Each cloud of rows lies close to a flat space through zero, with a little noise off it, and is much wider in some directions of that space than in others. After each cloud: how many dimensions does that space have?

-.29  -.04  -.84  .22  .19  -.63  -.56  .53  .24  .06  -.33  .25  -.52  -.09  -.58  .28  -.53  .24  .19  .16
.02  .22  .71  -.28  .21  .29  -.10  .26  .03  -.21  .18  .19  .28  .07  .04  -.50  -.33  -.51  -.27  .28
.29  -.16  .03  -.07  .40  .05  -.26  .22  -.62  -.02  .21  .03  -.23  -.04  -.28  -.03  .26  .02  .14  .37
-.07  .12  .26  -.31  -.02  -.19  .33  .24  -.62  .08  -.21  -.08  .00  -.47  .54  .24  -.17  .07  .34  .27
-.03  .31  .04  -.07  -.56  -.08  .75  -.04  -.08  .04  .20  -.01  .54  .28  .39  -.02  .05  .44  -.30  -.32
.27  .00  -.32  .19  -.37  .38  .33  -.36  .07  .01  .19  .01  -.02  .03  -.16  -.12  .28  -.06  -.31  .06
-.08  -.01  -.04  -.17  -.08  .30  .13  -.15  -.42  -.22  .36  -.13  .13  .05  .19  -.27  -.20  .19  -.15  -.08
.01  .36  -.01  .03  -.14  .12  .39  .17  .21  .07  .28  .03  .16  .20  -.04  -.63  -.02  .49  .28  -.06
-.07  .19  -.16  .05  .30  -.03  -.41  .19  .15  -.17  -.05  .64  -.37  -.07  -.47  .13  -.53  -.15  -.37  .06
.06  -.20  .25  .00  -.25  -.06  .07  -.11  .90  -.63  .13  -.38  .44  -.22  .49  .17  .05  -.11  .10  .28
-.22  .00  .20  -.08  .02  .23  .02  -.26  .27  .08  -.22  .04  .02  -.17  .03  .22  -.04  -.29  -.31  -.24
.09  .19  -.02  -.02  -.05  .06  .10  -.12  -.14  .17  -.43  .04  -.16  -.38  -.24  .45  -.32  .48  -.03  .65
.19  .10  -.07  -.14  .74  .22  -.12  -.33  -.27  .56  .00  .56  -.32  -.15  .15  -.15  -.44  -.05  -.19  -.43
.16  .06  .38  -.12  .20  .32  .13  -.13  -.36  .12  .16  .02  -.04  .12  .17  -.40  .30  -.56  -.32  -.21
.13  -.30  -.25  .30  .21  .22  -.43  -.24  .29  -.18  .04  .21  -.18  -.02  -.16  -.48  -.46  -.35  -.39  .07
-.05  .35  -.52  -.28  .07  -.26  .74  .67  -.77  .59  .14  .28  -.11  -.22  .05  .10  .21  .58  .03  -.34
.32  .25  .13  .21  -.20  .05  -.02  -.04  .24  .03  -.08  .43  .11  -.01  -.16  -.42  -.63  .14  .37  .64
.16  -.16  -.11  -.17  .31  .20  .34  .16  -.51  .55  .06  .13  -.08  -.40  .09  -.21  .22  .13  .11  -.21
.28  .07  -.27  .11  .04  .06  .02  -.61  -.56  .27  -.26  .15  -.34  .00  .11  .28  -.25  .04  -.14  .14
-.14  -.42  .09  .02  .03  .29  .15  .28  -.21  -.16  -.16  -.53  -.06  -.45  -.26  -.07  .30  .20  -.46  .31
-.11  .13  -.13  -.22  -.09  .42  .12  -.44  .14  .30  -.01  -.24  -.01  -.05  -.06  .15  .13  -.13  .02  -.03
-.24  -.10  -.32  .20  .07  .14  -.73  -.41  .25  -.45  -.22  .03  -.50  .13  -.35  .14  -.44  -.60  -.59  .01
.30  -.43  -.05  -.21  .34  .06  -.31  .24  .34  .20  -.04  -.31  .21  -.33  -.16  .07  .01  -.37  .03  .81
.33  .10  .54  -.13  .20  .13  -.01  .00  -.23  .11  .15  .33  .07  .00  .25  -.23  .16  -.70  .01  .04
.30  -.19  .07  -.14  -.27  .07  .41  .00  -.41  .26  .15  -.19  .43  -.08  .39  -.21  .15  -.04  .23  .25
.14  -.11  -.22  .02  .46  -.51  -.10  .64  .08  -.08  -.08  -.24  -.12  -.15  -.05  .06  -.01  .43  .06  .51
 -> 15

.11  .17  .41  .51  -.13  -.13  -.58  .24  .26  -.20  -.07  .34  .23  .42  -.23  -.32  -.18  -.14  -.33  -.45
-.13  .51  .01  .38  -.05  .08  .11  .73  .15  -.24  -.18  -.08  -.10  -.05  .23  -.30  .62  -.53  -.78  -.32
-.30  .29  .33  -.29  -.05  .51  -.46  -.61  -.17  .20  -.24  .31  .21  .17  .02  .22  .13  .01  .24  .01
-.69  -.54  .30  -.68  .81  .54  .23  -.22  .56  -.12  .40  .14  -.24  -.28  .67  .26  .61  .20  -.18  -.55
.50  .23  -.20  .33  .08  -.59  .54  .49  .70  -.44  .62  -.38  .20  .33  -.24  -.53  -.48  .41  -.06  .08
.49  .29  .27  .75  -.37  -.36  -.24  .05  -.54  .32  -.56  -.25  .36  .38  -.28  .03  -.07  .11  .34  .02
.35  -.05  -.37  .39  -.02  -.22  .34  .42  -.09  -.30  -.10  -.14  -.11  -.03  -.04  -.20  .36  -.35  -.35  -.02
.15  -.02  -.59  .34  -.45  .35  -.54  -.49  -.67  .17  -.42  .32  -.01  -.06  -.04  -.03  -.13  .00  .52  -.12
.35  -.02  .21  .44  -.31  .26  -.89  -.56  -.62  .40  -.41  .37  .32  .34  -.36  .08  -.19  -.22  .36  -.42
-.12  -.34  -.51  .08  -.13  -.12  .22  -.07  -.29  -.31  -.08  .01  -.56  -.30  .25  .22  .34  -.06  -.16  -.17
.23  -.52  .45  .02  .21  -.15  .25  -.09  -.14  -.04  -.07  -.38  .22  .63  .31  .10  .26  -.06  .21  -.16
.49  -.14  -.45  .20  .07  -.63  .69  .80  .30  .04  .53  -.43  -.12  -.36  -.39  -.17  -.41  .16  .08  .53
.20  -.37  -.55  -.42  .00  .06  .38  .00  .01  .34  .75  -.47  -.05  -.39  -.11  .00  -.53  -.18  .09  -.03
-.55  -.64  .41  -.44  .03  .22  -.36  -.08  -.18  .58  .09  .05  -.02  -.36  .13  .75  .07  -.34  .46  -.05
-.14  .32  .48  .04  .05  .01  .06  .49  .37  -.15  .13  -.05  -.02  .19  .06  -.07  .10  -.16  -.24  -.17
-.41  -.09  .07  -.15  .31  -.03  .21  .14  .07  .36  .49  -.13  -.19  -.06  .48  .41  .51  .28  .11  .18
-.11  -.04  -.10  -.18  .24  .46  -.31  -.38  .10  .02  -.06  .59  .15  -.08  -.16  .06  .21  .10  .31  .29
-.37  -.68  .81  -.49  .22  -.15  -.35  -.33  .15  .53  -.06  .14  .14  -.45  -.28  .57  -.35  .38  .03  .04
.43  -.41  .27  .21  .23  -.40  .36  .36  .22  -.03  .08  -.48  .11  .07  -.03  -.35  -.21  .11  -.54  -.49
.35  .13  .52  .12  -.07  -.26  .02  .16  .00  .11  -.04  -.41  .28  .22  -.29  -.06  -.40  -.27  -.12  -.34
-.21  -.30  .14  -.44  .15  .09  .04  -.45  .03  .12  .10  .11  -.29  -.55  -.21  .52  -.27  .38  .36  -.11
.04  .09  .02  .45  -.11  -.79  .32  .53  .21  -.38  -.19  -.54  .14  .01  .11  -.13  -.02  -.25  -.41  -.25
.23  .31  .11  -.04  .12  -.55  .31  .11  .16  -.21  -.02  -.28  -.16  -.15  -.19  -.25  -.64  .06  -.36  -.04
-.29  .28  .52  -.03  -.02  .26  -.43  .09  .03  -.03  -.35  .37  .23  .37  .10  -.05  .43  -.38  -.29  .15
-.13  .16  .43  -.09  .37  .25  -.07  -.02  .50  -.40  -.06  .28  .16  .37  .16  -.25  .11  .14  .04  -.20
-.55  -.05  .46  -.35  -.35  -.26  -.02  .41  -.05  .56  .05  -.33  -.16  -.54  -.07  .60  -.27  -.07  -.02  .31
 -> 15

.09  -.43  -.08  -.28  .00  .07  .16  .10  .40  -.21  .00  -.18  -.12  .13  -.25  -.42  .27  .09  -.14  -.04
.16  -.40  .08  .23  .23  -.41  -.04  .15  -.07  .00  -.44  .55  .24  -.07  .14  .61  -.35  -.18  .04  -.16
-.21  .29  -.25  .17  -.06  .56  -.06  .29  -.12  .56  -.02  .58  .29  -.08  .18  .00  -.28  .11  .11  .14
.05  .08  .07  -.20  -.25  -.04  -.08  .29  -.19  -.14  -.45  .27  .06  -.08  -.47  .37  -.38  -.10  .28  -.21
.21  -.02  .24  -.34  .10  -.01  -.04  -.02  .04  .06  .31  -.34  .21  -.08  .27  .04  .25  .17  -.35  .24
-.15  .17  .27  -.50  .12  -.10  -.02  .06  .29  -.09  -.20  -.15  -.35  -.28  -.10  .31  -.41  -.21  .03  .28
-.18  -.32  -.04  -.52  .04  .05  -.50  .27  -.11  .06  -.12  .26  .17  -.02  .39  .55  -.32  .12  .04  .05
.26  .00  .17  -.20  .13  .82  .17  .24  .32  -.10  -.08  -.04  -.17  .24  .50  -.26  .15  -.02  -.37  -.25
.06  .22  -.38  .37  -.10  -.41  .45  -.08  -.01  .17  .10  .17  -.12  -.15  -.02  .04  -.10  -.04  .51  .28
-.19  -.07  -.40  .20  -.31  -.02  .00  -.04  .11  -.13  -.58  .54  .17  -.03  .21  .22  -.06  .26  .35  .54
.21  .09  -.25  .53  -.38  -.16  .15  .39  .15  .11  -.21  .52  .16  .03  .11  -.02  -.24  -.19  -.12  -.35
.16  .14  -.19  .15  -.23  .13  -.05  -.02  .01  .10  -.27  .14  .32  -.07  -.03  .18  .01  .13  -.20  .27
.02  .25  -.02  .21  .04  -.28  -.18  .24  -.38  .27  .12  -.23  .11  -.23  -.22  .07  -.29  -.10  .36  .34
.03  .28  .05  .29  -.08  -.47  -.19  .32  -.02  -.17  -.01  .08  -.21  -.15  -.07  .02  .26  -.08  .34  .09
.28  .25  -.21  .02  .36  .14  .04  -.20  -.54  -.02  .49  -.01  -.16  -.37  -.29  -.51  -.06  -.22  .17  .02
.04  .40  .41  .09  .04  -.12  .39  -.05  .64  -.09  -.11  -.20  .28  -.04  -.02  .21  .19  -.10  .12  .22
.09  .02  -.06  .19  -.39  -.02  -.03  .21  -.10  -.11  -.08  .43  -.07  -.01  .24  -.28  -.14  -.13  -.15  .04
.19  -.13  .10  -.27  -.13  .12  -.25  -.21  -.05  -.44  -.10  -.19  -.34  .16  -.40  .14  .29  -.45  -.10  .13
-.33  -.06  -.11  .24  .12  -.02  .17  .38  .47  .12  -.06  -.22  .53  .03  -.01  .16  .27  .45  .23  .00
.03  -.20  -.06  .43  -.34  -.18  .47  -.20  -.35  -.19  .03  .29  -.05  .06  .28  -.25  -.09  -.17  .13  .19
-.51  .26  .26  .19  .20  .40  .53  .15  .17  .22  .14  .18  .32  -.34  .01  -.01  .18  .11  .04  .60
-.15  .28  -.43  .11  -.02  -.02  .46  -.17  .03  -.16  .22  .34  -.50  -.10  -.53  .00  .54  -.06  .47  -.26
-.01  .00  .07  .01  -.05  .09  -.22  -.01  -.08  -.07  -.35  -.09  .07  -.04  .13  .30  -.17  .12  -.49  -.08
-.09  -.10  .48  -.14  -.16  -.82  .07  .08  .16  .01  -.36  .22  .14  -.12  .14  -.07  -.31  .38  .09  .02
.13  -.53  -.08  -.10  -.07  -.36  -.07  .16  -.02  .38  -.01  -.25  -.62  .36  .14  -.07  .21  .20  -.05  .24
-.12  -.01  -.10  -.12  -.09  -.06  -.24  .06  -.20  .49  .18  -.09  -.63  .21  -.03  .10  -.08  .01  -.22  -.31
 -> 18

-.04  .17  .00  -.04  -.07  .01  .05  -.02  .08  .00  .01  .05  -.01  .06  .04  -.02  .10  -.02  .00  .05
.09  -.24  .03  .02  .16  -.14  .02  .06  -.04  -.10  .09  .00  .03  .10  -.10  -.04  -.16  .02  .02  -.08
-.01  -.11  .01  .01  .07  -.10  .01  .12  -.06  -.07  .04  .05  .10  .08  -.05  -.02  -.01  .03  .05  -.01
.11  .06  .01  -.05  -.01  .06  -.12  -.10  -.01  .09  -.12  -.07  -.02  -.19  .10  .05  -.01  .04  -.01  .01
-.05  .02  -.01  .12  -.10  .05  .10  .02  .01  .02  .04  -.04  .02  .08  -.04  .00  .07  .03  -.05  .02
-.20  -.14  -.05  .01  -.01  .10  -.10  .04  .02  .00  -.05  .03  -.01  -.05  -.07  .06  -.10  -.01  .11  -.04
-.15  -.03  -.02  -.18  .07  .15  -.27  -.03  -.05  .03  -.14  .12  -.08  -.26  .04  .12  -.16  -.11  .10  -.01
.21  .03  .00  .07  -.06  .00  -.03  -.13  .13  .10  -.05  -.22  -.05  -.08  .09  -.01  .00  .14  .01  -.01
-.10  -.28  -.06  .20  -.09  .09  .06  .03  .11  .00  .07  -.15  -.05  .04  -.15  .00  -.02  .04  .08  -.10
.10  -.21  .07  -.03  .27  -.23  -.01  .10  -.25  -.13  .06  .08  .08  .13  -.10  -.03  -.24  -.03  -.06  -.05
-.07  -.10  -.06  -.01  -.07  .18  -.18  -.04  .01  .11  -.16  -.07  -.03  -.25  .04  .09  -.04  .04  .09  -.01
-.03  -.12  -.01  .00  .04  .06  .03  -.06  .03  -.01  .08  -.04  -.15  .00  -.07  -.02  -.10  -.11  -.04  -.09
.04  -.18  .00  -.02  .12  -.09  .05  .05  .11  -.15  .14  .05  -.07  .14  -.09  -.10  -.03  -.07  .07  -.09
-.17  -.29  -.05  .05  .03  .05  -.06  .13  .00  -.06  .03  .08  .04  -.03  -.11  .00  -.01  -.01  .15  -.05
-.08  -.02  -.02  -.03  -.03  .06  -.08  .01  -.01  .01  -.06  .03  -.01  -.07  .02  .03  -.02  -.02  .05  .00
.03  -.12  .00  -.01  .06  -.02  -.08  .03  -.10  .00  -.03  -.02  .03  -.05  -.02  .03  -.09  .02  .02  -.02
-.12  -.09  -.04  -.03  -.02  .06  -.04  .08  .01  -.05  .02  .10  .02  -.06  -.02  .00  .07  -.04  .06  .01
.00  .01  .01  -.05  .03  .02  .01  -.03  -.07  -.01  .04  .03  -.06  -.01  -.01  -.01  -.02  -.08  -.08  -.01
.11  -.03  .05  -.10  .16  -.11  -.04  .00  -.08  -.08  .02  .08  -.01  .01  .03  -.04  -.10  -.05  -.04  -.02
.04  .04  .00  .02  -.01  -.03  -.05  -.04  .08  .04  -.06  -.07  .02  .00  .02  .02  -.05  .07  .06  .00
-.04  -.19  -.03  .05  .00  .09  -.06  -.02  .06  .01  .01  -.08  -.10  -.09  -.05  -.01  -.08  -.01  .07  -.11
-.08  .16  .00  -.02  -.05  .07  -.05  -.11  .11  .08  -.06  -.07  -.10  .00  .03  .06  -.12  -.05  .00  -.01
-.05  -.03  .06  -.05  .18  -.16  .10  .07  -.07  -.14  .13  .14  .02  .26  -.09  -.05  -.15  -.11  -.04  -.03
-.10  .32  -.01  -.04  -.15  .16  .00  -.11  -.02  .13  -.09  -.01  -.04  -.10  .09  .07  .07  -.07  -.11  .07
-.06  -.56  -.04  .10  .14  -.03  -.07  .20  -.10  -.14  .06  .01  .08  -.02  -.16  .00  -.09  .05  .17  -.13
.16  .25  .07  -.21  .16  -.19  -.06  -.06  .01  -.04  -.03  .13  -.01  .08  .11  -.03  -.10  -.06  -.03  .06
 -> 7

.11  .11  .33  .22  .14  .12  .00  .24  -.20  -.66  -.10  .08  -.05  -.02  .10  .44  .39  -.22  -.18  -.03
-.07  -.06  -.31  -.13  -.08  -.12  .12  -.25  .27  .44  -.03  .12  .00  .12  -.16  -.30  -.29  .15  .02  .04
-.15  -.08  -.13  -.23  -.15  .00  -.13  -.15  -.05  .59  .18  -.42  .09  -.16  .06  -.42  -.25  .12  .37  .01
.15  .18  .10  .17  .10  -.02  .12  .19  .05  -.47  -.25  .40  -.06  .15  -.14  .33  .23  -.14  -.30  .00
.01  .06  .29  .11  .05  .14  -.10  .13  -.23  -.29  .07  -.19  .00  -.12  .11  .11  .16  -.05  .09  -.02
.01  -.06  -.33  -.13  -.14  -.21  .14  -.21  .30  .43  -.06  .15  .01  .14  -.21  -.25  -.26  .06  -.04  -.01
.18  .04  -.67  -.11  -.11  -.44  .39  -.26  .70  .33  -.38  .85  -.06  .38  -.48  -.05  -.35  .06  -.49  -.01
.08  .07  .53  .21  .17  .24  -.17  .31  -.42  -.73  -.01  -.20  .02  -.14  .22  .39  .42  -.16  .01  .00
-.05  -.03  .36  .11  .05  .23  -.24  .10  -.41  -.25  .22  -.46  .06  -.21  .23  .08  .19  -.05  .21  .00
-.04  -.07  -.49  -.16  -.16  -.22  .12  -.32  .31  .68  -.04  .08  .03  .14  -.21  -.40  -.43  .23  .05  .00
-.04  -.03  -.45  -.14  -.13  -.19  .15  -.24  .28  .51  -.06  .22  -.03  .06  -.20  -.27  -.30  .06  .00  .01
.05  .01  -.06  .05  .03  -.08  .10  .01  .11  -.11  -.12  .17  -.07  .06  -.07  .08  .02  -.04  -.19  .01
.06  -.07  -.54  -.23  -.16  -.28  .26  -.27  .51  .55  -.14  .39  -.02  .22  -.34  -.30  -.38  .12  -.18  .00
.02  -.06  -.46  -.16  -.16  -.23  .20  -.28  .31  .56  -.04  .21  .02  .17  -.23  -.30  -.29  .10  -.04  -.02
-.03  -.08  .01  -.05  -.06  .06  -.09  -.01  -.07  .16  .13  -.20  .03  -.12  .14  -.09  -.05  .00  .18  .02
-.05  -.15  -.36  -.20  -.17  -.09  .06  -.30  .19  .69  .09  -.10  .02  -.01  -.09  -.39  -.37  .18  .24  .06
.02  .00  -.20  -.06  -.08  -.11  .07  -.05  .18  .16  -.07  .20  -.07  .14  -.14  -.09  -.11  .05  -.13  .02
.07  .04  .04  .07  .06  .01  .02  .06  -.03  -.15  .02  .06  .02  .01  .05  .10  .08  -.01  -.07  -.03
-.15  -.17  -.24  -.24  -.18  -.09  -.09  -.20  -.06  .71  .20  -.34  .05  -.13  -.02  -.48  -.30  .17  .37  .07
-.05  -.09  -.24  -.08  -.11  -.13  .08  -.18  .19  .38  -.03  .03  .00  .06  -.11  -.21  -.20  .07  .02  .02
-.11  .06  .66  .13  .15  .35  -.39  .31  -.63  -.55  .28  -.64  .07  -.29  .43  .20  .39  -.07  .29  -.02
-.12  -.06  .34  .05  .08  .23  -.17  .16  -.38  -.12  .23  -.52  .07  -.23  .31  -.03  .17  .00  .34  -.03
.05  .03  -.38  -.09  -.09  -.18  .26  -.24  .35  .31  -.16  .37  .03  .16  -.24  -.18  -.20  .02  -.12  .05
-.01  -.11  -.31  -.10  -.06  -.14  .13  -.18  .19  .37  -.03  .19  .00  .09  -.21  -.22  -.21  .02  .00  .01
.19  .08  -.39  .08  -.06  -.23  .29  -.05  .48  -.05  -.34  .69  -.06  .26  -.35  .11  -.13  -.09  -.43  -.03
.09  .09  .27  .19  .17  .17  -.03  .22  -.17  -.54  -.04  .07  .02  .04  .08  .34  .33  -.11  -.17  -.03
 -> 2
